The first 9 rows are patterns. Each new row is the sum of 3 different patterns, raised or lowered, with some noise. Before adding, each is slid sideways (what falls off one end comes back at the other) and multiplied by a number that may be negative. Names go in the order of the patterns.
Some rows, each with the names of its patterns after it:
[ 1.57  0.46 -0.35 -2.20  0.08  1.00  1.03 -0.50  0.38 -0.67  0.81 -0.90
  2.14 -1.16  0.65 -1.46  0.65 -0.15  2.33 -1.35  1.05 -1.33  0.19 -1.35
 -1.19  0.81 -1.24  1.24  0.36  0.53 -0.34 -0.70  0.95  0.33 -0.92  0.76]
W
[-0.61  0.06  0.23  0.16  1.29  0.01 -1.21  0.17  0.72  0.26  0.35  0.78
 -1.41  0.00 -0.76  0.73  2.96  1.75 -0.05  1.11 -1.58 -0.06  0.38  0.42
  2.48 -0.16 -1.98 -0.04 -0.21  1.14  0.37  1.33 -0.99  0.35 -0.32 -0.48]
Y
[-2.35 -0.22 -1.38 -1.00  0.15  3.28 -0.63  0.12 -0.07 -1.72 -1.46 -0.60
 -1.86 -0.82  0.51 -0.50 -1.37  0.18 -1.05 -1.38  1.54  0.73 -0.16 -1.37
 -0.34  1.30 -0.34 -0.06 -0.80 -0.74 -0.65  0.01 -0.14  1.55 -0.07  0.97]
B
[ 0.00  0.43 -0.08  0.15 -0.34 -0.11 -1.08  0.11 -0.53  0.14 -0.04 -0.05
  0.46  0.61 -0.15 -0.90 -1.03  1.39 -3.28  0.69  0.96 -1.04 -0.42 -0.31
 -1.00  0.14  1.86 -2.22 -0.94 -0.93  0.00 -0.13 -0.48  2.90 -0.16 -0.38]
S
[ 0.07 -2.13 -0.17  0.41  2.97 -0.18  0.61  2.03 -0.59  0.13  0.35 -0.47
 -0.21  2.90  0.59  0.30  1.78 -0.08  2.34 -1.01  0.28  0.45  0.14  0.61
  0.07 -0.66  0.90 -3.28  1.06  0.86 -1.20  0.21  0.71  0.31  0.22 -0.01]
F
[-1.04  2.10 -0.74 -0.30  0.00  1.95  0.26 -0.68  0.85  1.17 -0.38  2.64
 -0.13  0.76  0.51  0.77 -0.11 -1.89 -0.14 -0.98 -0.21 -0.24 -2.35  0.43
 -1.20 -0.22 -0.28 -2.02 -0.74  0.62  0.04 -1.21  0.00 -0.29 -1.46  1.74]
N
[ 0.17  0.98  0.63  0.64 -0.64  1.22 -0.37 -1.23 -0.92  3.27  0.61  0.68
 -0.45 -0.69 -0.04  0.36  0.92  1.74  0.11  1.07 -1.56  1.39  0.98 -0.04
 -0.31  3.28  1.44  0.05 -1.49 -0.44  2.95  0.66  1.16  0.22 -0.55  1.51]
A
[-1.46  0.73 -0.60  1.83  2.97 -0.98  0.74  0.37  1.68 -0.56 -1.08  0.08
 -1.28  2.13  2.28 -2.52  0.26  0.24  1.03 -2.65  0.06 -0.62 -2.39  1.72
  1.60 -0.05 -0.27 -0.15 -1.71 -3.00  0.18  0.71  0.35  1.18 -0.89 -0.80]
K
[ 0.01  0.38  0.09  0.68 -0.16 -2.06  0.78  0.34  1.34 -0.42  0.31 -3.28
 -2.84  0.06 -0.24  2.00  3.28 -0.14  0.93 -0.44 -0.63  1.03 -0.46 -3.28
  0.94 -0.60  0.34 -0.86  0.48 -1.21  1.72  1.73 -0.33  0.79 -1.05  0.77]
U

New rows. What belongs after each?
[-2.65  1.07 -1.73 -2.58 -1.39 -4.71 -0.21 -3.19 -1.72 -4.23 -2.65 -2.78
 -3.24 -2.12 -2.69 -3.28 -1.72 -4.64 -3.93 -1.15 -3.44 -3.09 -1.78 -0.81
 -4.04 -2.07 -2.69 -0.42 -4.35 -0.48 -0.76  0.64 -3.07 -7.63 -3.08 -0.19]
W Y N
[-2.45 -3.26 -0.94 -1.94  3.15 -2.29 -1.23  2.33 -0.50 -1.05 -1.48  0.17
 -0.13  1.59 -0.99 -0.77  0.09  0.95  3.51 -1.61  1.18 -1.67 -1.83 -1.97
 -1.41 -2.04 -0.17 -4.25  3.59  1.89 -2.42  0.03 -1.59 -0.99 -1.16 -1.47]
B F U
[-0.88  2.36  1.35  2.50  2.40  3.67  2.69  7.54  1.95  3.36 -1.24  3.46
  3.08  3.27  2.12  2.20  3.74  3.22  3.46  2.05  1.24  3.88  0.06  3.07
  3.63  1.98 -0.78  1.73  2.93  2.02 -0.41  4.82  1.97  2.75  2.31  0.76]
B N U
[ 0.04 -2.21  1.53 -1.25 -0.02 -0.67 -0.93  0.68  0.41 -0.12 -0.87 -0.91
  0.69 -1.25  1.42  0.15  1.85  0.36 -0.74 -0.74  0.67 -1.25 -0.12  2.75
 -0.14  0.45  1.13 -0.61 -0.43  0.39 -1.11 -0.93 -0.15 -0.18 -2.04  0.71]
W B N
[-3.06 -0.37 -2.38 -0.52 -1.51 -1.60 -1.24 -0.10  2.47 -0.27 -1.77 -1.02
  0.22  2.92 -0.57  0.15  1.37 -2.13  2.06 -0.01 -0.43 -1.23  2.16 -1.79
  0.74  1.12 -1.17  1.44 -1.86  0.99 -0.63  0.17 -2.53 -1.04 -0.67 -0.47]
W F N
[-1.49  0.19 -1.05  2.41  2.04  0.01  5.20 -0.44 -0.83  3.60  1.78  0.14
  0.44  2.81  1.55  2.66  4.42 -0.96  0.46  0.34  1.40  1.83  3.50  5.21
  0.16 -1.38  2.15 -3.03  3.25  2.97  2.41 -0.34  1.67 -1.49 -1.57  3.42]
Y S K
[ 0.54  3.31  1.53 -0.30  3.38  2.63  1.18  0.89  3.39  0.85  0.96  5.40
 -1.21  1.76  0.23  2.03  0.63  2.16  4.06  0.74  3.16  1.19  0.73  1.19
  2.06  3.25  3.43  3.26  0.75  0.42  1.57 -1.38 -0.07 -0.38  3.01  3.68]
W K U
[-1.90 -4.10 -2.00 -1.90 -2.36 -3.52  1.18 -0.86 -1.93 -2.16 -3.75 -2.72
 -0.14 -2.61 -2.56 -0.74 -2.44 -0.93 -3.66 -2.16 -2.96 -2.27 -1.43  1.49
 -1.19 -2.04 -2.98 -3.95 -1.86 -2.51 -2.09 -0.96 -1.32 -2.60 -3.03 -3.31]
Y B U
[ 3.92  0.37  2.42  0.08 -0.08  2.20  1.26  1.94  0.77  1.58 -0.12  0.83
  3.36  1.06  2.71  2.74  1.89  2.10 -0.61  0.40  0.24  1.04  0.05 -0.80
  2.51 -0.78 -0.75  2.35 -0.88 -0.25  1.40  1.19 -0.06  1.77  0.84 -1.32]
B S N
[ 3.11  0.47  1.70  1.16 -1.23  3.35  3.70 -0.59  0.89  1.33  2.68 -3.60
  1.40  0.98 -2.18  2.60  2.58  0.45  1.69  2.54 -2.89 -2.26  1.06  2.01
  1.54  2.30  1.70  0.22 -0.83  2.25  2.57  3.88  3.96  0.55  0.74  0.63]
Y S K
[ 2.86 -0.30  2.27 -1.65 -1.99 -1.86 -0.27  0.18 -1.47 -0.20  1.58 -0.01
 -0.69 -1.95  0.49  2.27  0.49 -0.52 -0.54 -0.98  4.66  2.28  0.41  0.03
 -2.00 -3.94  0.88 -1.49  0.42 -0.21  2.11 -0.78  3.09 -2.30 -0.88 -0.36]
B A U
[ 4.17 -0.26  5.42  3.05  1.31  2.54  4.27  3.99  1.59  1.99  2.76  0.03
  7.35  1.16  1.60  3.48  2.18  2.38 -1.93  1.30  0.71  1.64  1.54  0.26
  1.84  0.64  1.70  0.22  0.15  1.35  2.85  2.37  2.03  1.41  1.45 -0.57]
S N K
[ 1.76  1.33  0.88  0.42 -3.13  2.55 -0.53  2.48  0.06  2.13  2.96  0.76
  2.23  0.57  2.50  1.95  0.97  1.58  1.14  1.02  5.68  3.13 -0.22  1.10
  0.85  0.18  1.55  0.86 -0.33  2.69 -1.13  2.52  3.16  1.11 -1.02  1.63]
W N U
[-1.51 -2.32 -1.38 -0.68 -3.36 -0.61 -3.45 -3.10 -2.04 -3.90 -2.89  0.43
 -0.94 -3.99 -1.80 -4.37 -3.51  2.21 -1.29 -0.27 -2.95 -2.11 -3.61 -1.39
 -1.64 -1.16 -0.47  0.32 -2.23 -0.58 -2.48 -1.68 -1.54  1.04 -0.18 -3.71]
Y N K
[ 3.32  1.13  2.47  1.90  2.46  4.69 -0.16  1.52  3.73  2.04  0.73  0.57
  1.32 -1.98 -0.16  4.57  1.07  1.23 -0.78  2.55 -1.83  1.67  1.31 -2.14
  1.52  2.12  1.31  2.93  1.71 -0.72  0.45  2.47  3.08 -0.84  1.79 -0.18]
F A K
[ 3.09  3.44  1.26  1.97  1.40  0.19  1.84  3.96  2.00  3.70  0.94  1.91
  3.53  1.00  1.50  3.14  3.08  2.00  3.48  0.25  2.81 -1.23  2.17  2.67
  0.16  4.99  3.68  0.62  2.30  2.41  2.63 -1.09  1.71  1.74  2.23  2.83]
S F K
[ 2.86  1.54 -1.20  7.37  2.12  1.82  1.60  3.96  2.85  2.72  4.11  1.10
 -1.59  2.59  1.52  1.79  3.99  6.44  1.69  1.84 -0.68 -1.01  1.38  2.40
  5.21  5.67  2.24  1.08  0.26  1.86  1.98  1.43 -2.35  2.90  4.81  2.58]
F K U
[-0.25 -1.05 -1.90 -1.69 -1.11 -2.97 -4.86 -2.44 -3.08 -2.39 -0.26 -2.08
 -2.03 -3.24 -3.62 -5.17 -3.82 -2.67 -1.55 -2.19 -4.06 -2.25 -1.19 -3.06
 -0.51 -2.86 -0.38 -4.98 -3.01 -3.23 -2.40 -0.86 -3.15 -1.20 -2.10 -4.34]
Y N U
[-0.72  2.91  5.06 -0.86 -0.47 -0.26  1.90 -1.54  2.80 -0.91 -0.89  0.54
  3.19  0.19  2.54  0.14  1.04  0.55  1.83 -0.04  0.51  1.64  0.74  1.54
  0.69  1.27 -0.13  2.11  3.41 -1.32  3.14  0.77  3.25  1.03 -0.01 -2.00]
W A K
[ 1.49  0.01 -1.61  0.20 -0.76  1.13 -0.10 -2.81 -1.83  2.41  2.91 -0.30
 -0.71 -1.02 -0.19 -0.41  0.07  1.44  0.44 -2.25  1.46  1.09  1.98 -0.89
  1.81 -1.15  1.59  1.26  1.42  0.65  1.52  1.65 -0.56  0.55 -0.23 -1.77]
W S N
[ 1.53 -1.58 -0.42  4.00  0.04  1.35  0.67 -0.47 -0.33 -1.26 -1.08  1.47
  4.39 -0.83  2.63 -0.70 -0.57  0.17  0.56  1.44 -0.21  2.45 -0.34 -0.19
  1.41  0.86  2.88  1.43  3.48 -0.03 -0.08 -2.00 -2.97  0.02 -0.02 -0.85]
Y F U
[ 0.58  2.18 -1.95 -4.18  1.04 -2.26 -0.58  0.81  0.49 -0.88  0.52  0.52
 -2.26  1.45  0.57  0.83  0.16  1.80  1.09 -0.33 -0.47 -0.10 -0.29  0.55
  0.70  0.69  0.28  0.82 -0.28 -2.29 -0.07 -1.85 -0.63 -0.13  1.65 -0.41]
B A K
[-1.52 -4.40 -1.54 -1.00 -2.11 -1.50 -1.10 -1.75 -2.67 -0.70  0.25 -5.59
 -2.91 -2.65 -1.11 -0.19 -2.06 -1.39 -2.13 -3.39 -2.67 -2.88  0.06 -2.01
 -3.19 -2.00 -1.21 -3.79 -4.27  1.18 -1.18 -1.28 -5.10 -1.22 -2.86 -0.15]
W S A
[-2.31 -2.99 -5.63 -1.10 -2.63 -0.29 -1.08 -2.55 -2.94  1.17 -3.22 -0.48
 -2.52 -0.77 -1.18 -0.98 -1.31 -5.08  0.61 -3.28 -1.73 -1.09 -2.33 -2.26
 -0.48 -3.00 -4.46  0.74 -1.45  0.26 -2.84 -2.35 -2.55 -1.52 -0.15 -1.14]
W S U
[-2.13 -1.27  1.19 -1.91  1.43 -2.06 -2.08 -0.48 -0.96 -2.42 -0.74  1.51
 -1.31 -3.35 -1.69 -5.25  0.47 -3.32 -1.03 -2.48 -1.78 -3.93 -1.82 -0.89
 -2.22 -5.04 -0.35 -3.83 -1.31 -5.17 -1.41 -2.23  0.17  1.92 -4.64 -2.02]
N A K
[-1.51 -1.02 -1.45  2.31 -1.58 -1.04 -2.02  0.46 -0.33  3.23  1.10  0.82
 -1.05 -2.44 -3.08 -0.70 -1.50  0.38 -0.64 -1.94  1.51  3.91 -1.39 -2.04
 -2.04  0.68 -3.96  1.78 -2.04 -2.64 -0.81 -2.87  0.33  0.32 -0.54  0.03]
Y S U
[ 1.86 -0.52  1.44  0.34  0.76  1.61  1.34 -1.04  1.66  3.21  2.68 -2.31
  3.10 -0.90  0.90  2.02  1.83  2.85  2.13 -0.52  0.71  0.61  2.96  0.78
  0.63  2.78  1.50 -4.49  0.08  1.32  3.14  1.52 -0.44 -0.02  0.73  0.84]
Y S A
[ 2.97 -1.33 -0.17 -1.73  2.17 -0.71 -2.04 -0.94 -1.56  1.38  1.20 -1.94
  0.40 -0.89  2.51 -3.10  0.46 -1.21 -2.72  2.16  2.96  0.34 -1.06 -1.87
 -2.52 -1.17  0.24  2.10  0.14  1.20 -1.71 -0.97 -1.98  0.10 -0.29  3.23]
B A K
[ 2.37  0.54 -0.12  1.35  0.54 -2.71  1.69  0.30  2.84 -0.29  1.27  0.62
  1.38  2.07  0.26  1.47  0.67  1.42  1.39  1.14  1.56  2.50 -0.74 -1.05
  2.33  1.27  1.88  1.75  0.49  0.38 -0.70  0.38 -0.15  1.75  2.97  0.25]
B A U
[-0.63  1.43  0.19 -2.30 -0.26 -5.00 -0.99 -2.22  0.49 -1.55 -1.17 -4.60
 -0.99 -2.07  1.70 -2.61  0.35 -3.71 -1.40 -3.34 -3.45 -1.88 -2.82  0.01
 -0.75 -1.33 -0.23 -3.59 -1.20 -0.42 -2.25 -0.71  0.77 -2.36 -3.21 -3.07]
W Y S
[-1.64  0.68 -2.41  0.96 -1.09  1.75  1.95 -1.74  0.48  1.13  3.96  0.22
 -3.30 -3.11 -3.93  2.43  2.38 -0.06  2.95 -0.64  0.37 -2.48 -1.30  1.89
 -3.29 -2.20  2.38 -0.14 -2.74 -1.91 -0.85 -1.87  2.41 -0.30 -0.32  0.74]
A K U
[ 2.08  2.77  2.44  0.88  2.76 -0.39  1.65  0.03  2.78  2.06  0.46  0.70
  0.81  1.45  0.66  0.67  2.33  0.14  1.33 -1.15  2.96  0.14  2.12  2.95
  3.29  2.48 -0.88  2.71  3.16  0.89  2.02  1.17  1.20  4.86  2.45  1.88]
S F N
[-2.01  0.40  0.17 -1.68 -1.87  0.51 -1.92 -0.89  0.60  1.93 -3.70 -1.76
 -3.69  2.57 -1.76  1.35  1.03  0.13  2.14 -1.22  1.34  0.88 -0.90 -0.63
  0.72 -0.34 -0.98 -1.28  2.26 -1.00 -0.41 -1.41 -0.95  2.29 -2.04  0.17]
W N A
[ 1.24 -1.33  1.90  0.03 -0.23 -0.11  1.22  3.78 -0.13 -2.19  2.84  1.31
 -0.34  1.28 -0.14  0.88 -1.17  2.20  0.54  1.88  2.19 -0.44 -1.91 -1.93
  1.74  1.38 -0.45  3.29  1.43 -3.29  2.74 -0.57 -2.42  0.83  1.78 -0.13]
W B F
[-4.90 -3.28 -3.67 -1.61 -1.37 -4.74 -0.49 -2.35 -1.41 -4.52 -0.96 -5.71
 -2.50 -1.36  2.75 -3.02 -0.80 -2.73 -2.28 -4.30 -2.53 -3.77 -3.34 -0.92
 -2.51 -6.25 -0.43 -4.47 -3.11 -0.19  0.34 -6.19 -4.45 -2.69  0.08 -2.43]
Y B A
[ 0.67  0.38  1.80  0.78  0.03 -0.77  0.84 -0.74  0.93  1.80  3.19 -0.22
 -0.34  1.48  0.94  0.15  0.92  0.78  1.42 -0.15  2.08 -0.69  1.67 -1.04
  0.59 -0.64  1.60  0.37  1.99 -1.55  0.09  1.49  0.02  3.61  1.82  2.34]
W F U
[-0.69 -2.26  1.34 -1.63 -0.63 -0.05 -3.20  0.56 -2.02 -1.90 -2.36 -1.49
 -1.06 -2.98 -1.00 -0.25 -3.30 -2.79 -3.95 -3.58  0.19 -2.11 -0.86 -2.20
 -1.58 -2.17 -4.35 -2.15  0.92 -1.53 -0.71 -2.73  0.19 -3.58 -0.67 -3.32]
W Y F
[ 1.11  0.75  3.20  3.68  3.83  3.41  0.78 -1.83 -0.65  0.73  1.54  2.56
  2.79 -0.46  2.32  2.83 -0.04  2.53  1.87  2.18  0.83  3.26  1.44 -0.46
  1.95  1.29  2.24  1.02  2.19  0.26  2.54  0.60  2.93  3.85  2.37  0.56]
Y B U
[ 3.86 -2.84  0.82 -0.39  2.85  2.19 -0.36 -1.08  3.45  1.06  0.68  0.46
  1.59 -1.94  0.84  0.28  1.73 -0.04  3.88  4.30  2.02 -3.03  1.38  0.69
  1.88  2.37  2.37  1.15  1.43  2.04 -0.47 -0.25  2.50 -0.37  0.94 -0.28]
F N A
[-1.31 -1.45  0.68 -3.29 -2.89  1.83 -2.69  1.02 -1.60  0.42 -4.76 -0.95
  0.82  0.73  0.19 -3.54  0.40  0.88 -2.82  1.35 -0.89  0.49 -0.51  0.66
 -2.95 -5.01 -2.37 -3.80 -0.03 -3.51 -3.63 -0.78 -2.69 -0.91 -1.42 -2.55]
B F N
[-2.92 -0.43  0.57 -2.08 -0.31 -0.09 -0.63 -1.50 -1.31  1.66 -4.81 -0.59
 -0.72  0.93 -1.32  1.90  2.14 -1.19  0.71 -3.28 -3.96 -1.28  0.63 -0.12
 -0.26  1.74 -0.59  2.95 -1.96  0.20 -0.63  0.17 -0.84  0.10 -3.07 -1.28]
S F U
[-3.83 -2.36 -1.64 -4.12  0.35  0.02 -2.44 -3.01 -2.22 -0.22 -1.84 -2.26
 -4.51 -3.20 -2.51 -4.36 -0.37 -0.20 -1.22 -1.74 -5.40 -4.49 -4.07 -2.78
 -1.85  1.89 -0.17 -2.75 -0.65 -4.02 -3.64 -1.23 -3.52 -5.40 -0.79 -3.02]
Y B U
[ 3.44  2.26  0.57 -1.16  0.80  2.72  1.95  3.61  1.97  1.20  1.64  2.13
  2.02  3.28  3.68  2.06  1.36  3.69  4.31 -0.25  0.35  3.17  0.36  4.57
  5.90 -2.66  2.02  1.30  3.43 -0.20  1.89  3.75  0.30  2.88  2.71  1.80]
S A K
[-1.56 -0.11 -1.80 -3.96 -0.78  1.70 -3.68  0.93 -1.53 -1.45  0.31  1.31
 -1.91  2.30  2.27 -3.08 -0.22 -0.58  3.14 -1.42 -3.68  1.47 -2.21  2.06
  1.86 -1.55 -1.23 -0.12 -0.19 -3.68 -1.77 -1.21 -2.94  1.23  1.87 -0.74]
Y S K
[ 0.61 -2.59 -3.22 -0.66 -1.33 -0.77 -0.76 -1.25 -3.28 -6.38 -2.60 -0.89
 -3.78 -2.15 -4.03  0.22 -2.35 -0.74 -5.32 -1.77 -0.08 -3.92 -0.77 -1.94
  0.08 -1.71 -4.89 -0.78 -2.83 -0.52 -0.07 -1.62  1.94 -2.82 -3.41 -3.98]
F A K
[-0.82  2.15  0.04  0.20 -0.35  0.32  0.04  2.20 -0.57  2.26  1.30  0.82
 -3.25 -0.09  1.37  2.66  1.38  2.10 -0.41 -2.24 -1.31 -0.15  0.15  2.72
  1.13  0.23  2.30  1.39 -3.34  0.25  1.64  1.47  2.20 -0.34 -0.66 -1.02]
W B A
[-0.29  0.13 -2.95  0.81 -0.35 -3.07  1.48  2.08 -3.41 -0.34  0.59 -3.13
 -3.22  0.17 -1.99 -0.88  1.70 -2.09 -1.94 -3.62  0.24 -1.29  1.14  4.21
 -1.51 -0.31 -0.44 -0.02 -1.21 -2.33  0.47 -1.88  1.33  1.96 -3.67 -2.70]
B S K
[-0.53 -0.92  1.27 -0.07  0.99  0.30  0.27 -0.94 -0.53 -1.19 -1.33  1.73
 -0.79 -1.12  0.57 -2.96  1.37 -2.21  3.01 -0.70 -2.00 -1.48 -1.30  1.08
 -0.59 -1.34 -1.41 -0.45  0.38 -0.44 -1.11 -1.94  0.12 -0.69 -0.35  0.18]
Y S N
[ 1.96 -0.91  1.16 -1.55 -0.61 -0.08  1.24  1.86 -1.40  0.08 -1.16  1.44
  1.22 -0.39 -0.91  1.08  2.30 -0.33  0.71 -1.17 -0.41  1.86  0.85  1.33
 -0.60 -0.93  2.91  1.58  2.35 -1.38  1.00  0.15  0.66  2.78  2.89 -0.05]
W N A
[ 0.14 -1.41 -2.49 -1.75 -1.59 -0.98 -1.86  3.87 -2.99 -0.57 -2.95  2.65
 -1.57 -0.78 -3.91 -2.54  1.47  1.00 -4.66 -2.38 -1.38 -0.74 -3.28 -0.73
 -1.65 -3.96 -1.04  1.35 -1.86 -3.90 -2.20  0.08 -3.99 -1.37 -3.25 -1.96]
W A K
[ 2.28  1.28  1.02 -1.07 -0.36  1.03  1.86 -1.16  2.14  1.81  1.71  0.73
  0.14  2.33  3.19 -0.41 -0.33 -0.51  3.38  0.93  2.72  1.89  0.77 -0.74
  1.49  2.49  0.16  2.81 -0.13  2.11  3.49  3.31 -0.92  1.92  1.03  0.37]
W Y B
[ 4.36  1.16  2.22  2.11  2.73  0.43  3.49  3.22  1.63 -0.51  0.60  0.62
  3.20  3.47  3.78  1.09  1.77  1.11  0.12  1.29  1.33  2.44  2.52  3.12
  1.31 -0.96  1.80  3.61  2.45  1.79  2.53 -0.25  2.23 -0.03  3.35  3.57]
W Y S
[-0.28  0.73  3.68  4.42  0.39 -0.19 -0.95 -1.14  2.26 -0.46  1.13  0.92
 -1.10  2.95  3.83 -0.58  1.35  1.43  1.11  0.16  2.50 -3.14 -0.27  0.07
  0.16  1.26 -0.36 -1.18 -0.54  1.82 -0.72  0.21  2.23 -4.00 -0.81 -1.31]
Y N U
[ 1.75  0.72  1.47  1.33  3.74 -0.94  2.23 -1.66  1.75 -0.85  3.37  3.33
  3.86  0.79  1.76 -2.29  1.75  0.17  0.17  3.30  0.76  2.59  2.75  2.50
  0.40  1.15  3.33  1.58  1.35  2.33  0.31  1.91 -1.22  1.21  2.21  0.04]
W B S
[-2.51  2.85 -1.48  0.25 -0.90  2.26  0.99  0.90 -0.63 -1.37 -0.38 -0.97
 -0.62  2.53 -0.46  2.37 -3.89 -0.99  0.94 -1.35 -1.30 -0.41  0.55 -1.15
 -1.47 -1.38 -5.37  0.36 -2.40 -0.90 -3.05 -1.12  1.10  1.14  1.37 -1.91]
N A K
[ 0.69 -1.83 -5.19 -1.19 -1.40  2.32 -0.87 -3.27 -2.33 -1.73 -1.70 -0.98
 -4.84 -2.46  0.57 -4.21 -3.30 -0.31 -2.44 -4.17  2.33 -1.45  1.34 -3.01
 -0.61  0.30  1.14 -0.96 -2.40 -0.76 -0.94 -1.93  1.67  1.38  0.72 -0.78]
B S N
[-4.16 -2.86  0.40 -0.60 -0.71 -3.09 -2.64 -1.60 -0.55 -0.87 -0.47 -2.06
 -0.92 -1.91 -1.04 -2.92 -0.10 -1.11 -0.14  0.89 -2.38 -2.62 -1.27 -1.80
 -0.04  1.66  0.83 -1.45 -1.05 -0.85 -1.63  0.53  1.14 -0.74 -0.22  0.28]
Y B N
[-1.51 -3.56  1.12 -1.60 -0.92 -0.48 -4.32 -2.97  2.57  0.56 -0.65 -1.51
  1.40 -1.25  2.23  0.74 -0.95 -1.48  0.03  0.89 -0.13  0.19  0.89  0.09
 -0.41 -0.89 -1.03 -1.48  0.64 -1.56  0.20  0.15 -1.61 -4.81 -2.03 -1.86]
Y N K
[-0.15 -2.58  0.77  4.31  0.61 -0.37 -4.65 -0.01 -0.28  0.30 -0.22  0.62
 -0.54  1.45 -0.73 -0.24 -1.59 -0.40 -2.34  1.47 -1.71  2.44 -1.57  0.49
 -1.91  0.77 -1.12 -0.13 -0.33 -1.11 -0.77 -0.18  0.66  0.66 -1.04  0.53]
W Y F
[-0.45  0.33 -2.89  1.75 -1.14  1.65 -0.04 -0.32  0.89  1.21  1.49  2.94
 -1.89  2.53 -0.24  1.28 -1.20  1.59 -0.55  0.78  0.47 -0.41 -3.94  2.25
 -1.03  0.50 -0.41  2.53 -1.47  1.70 -0.04 -0.70  2.30  0.09  1.38  0.26]
W N K
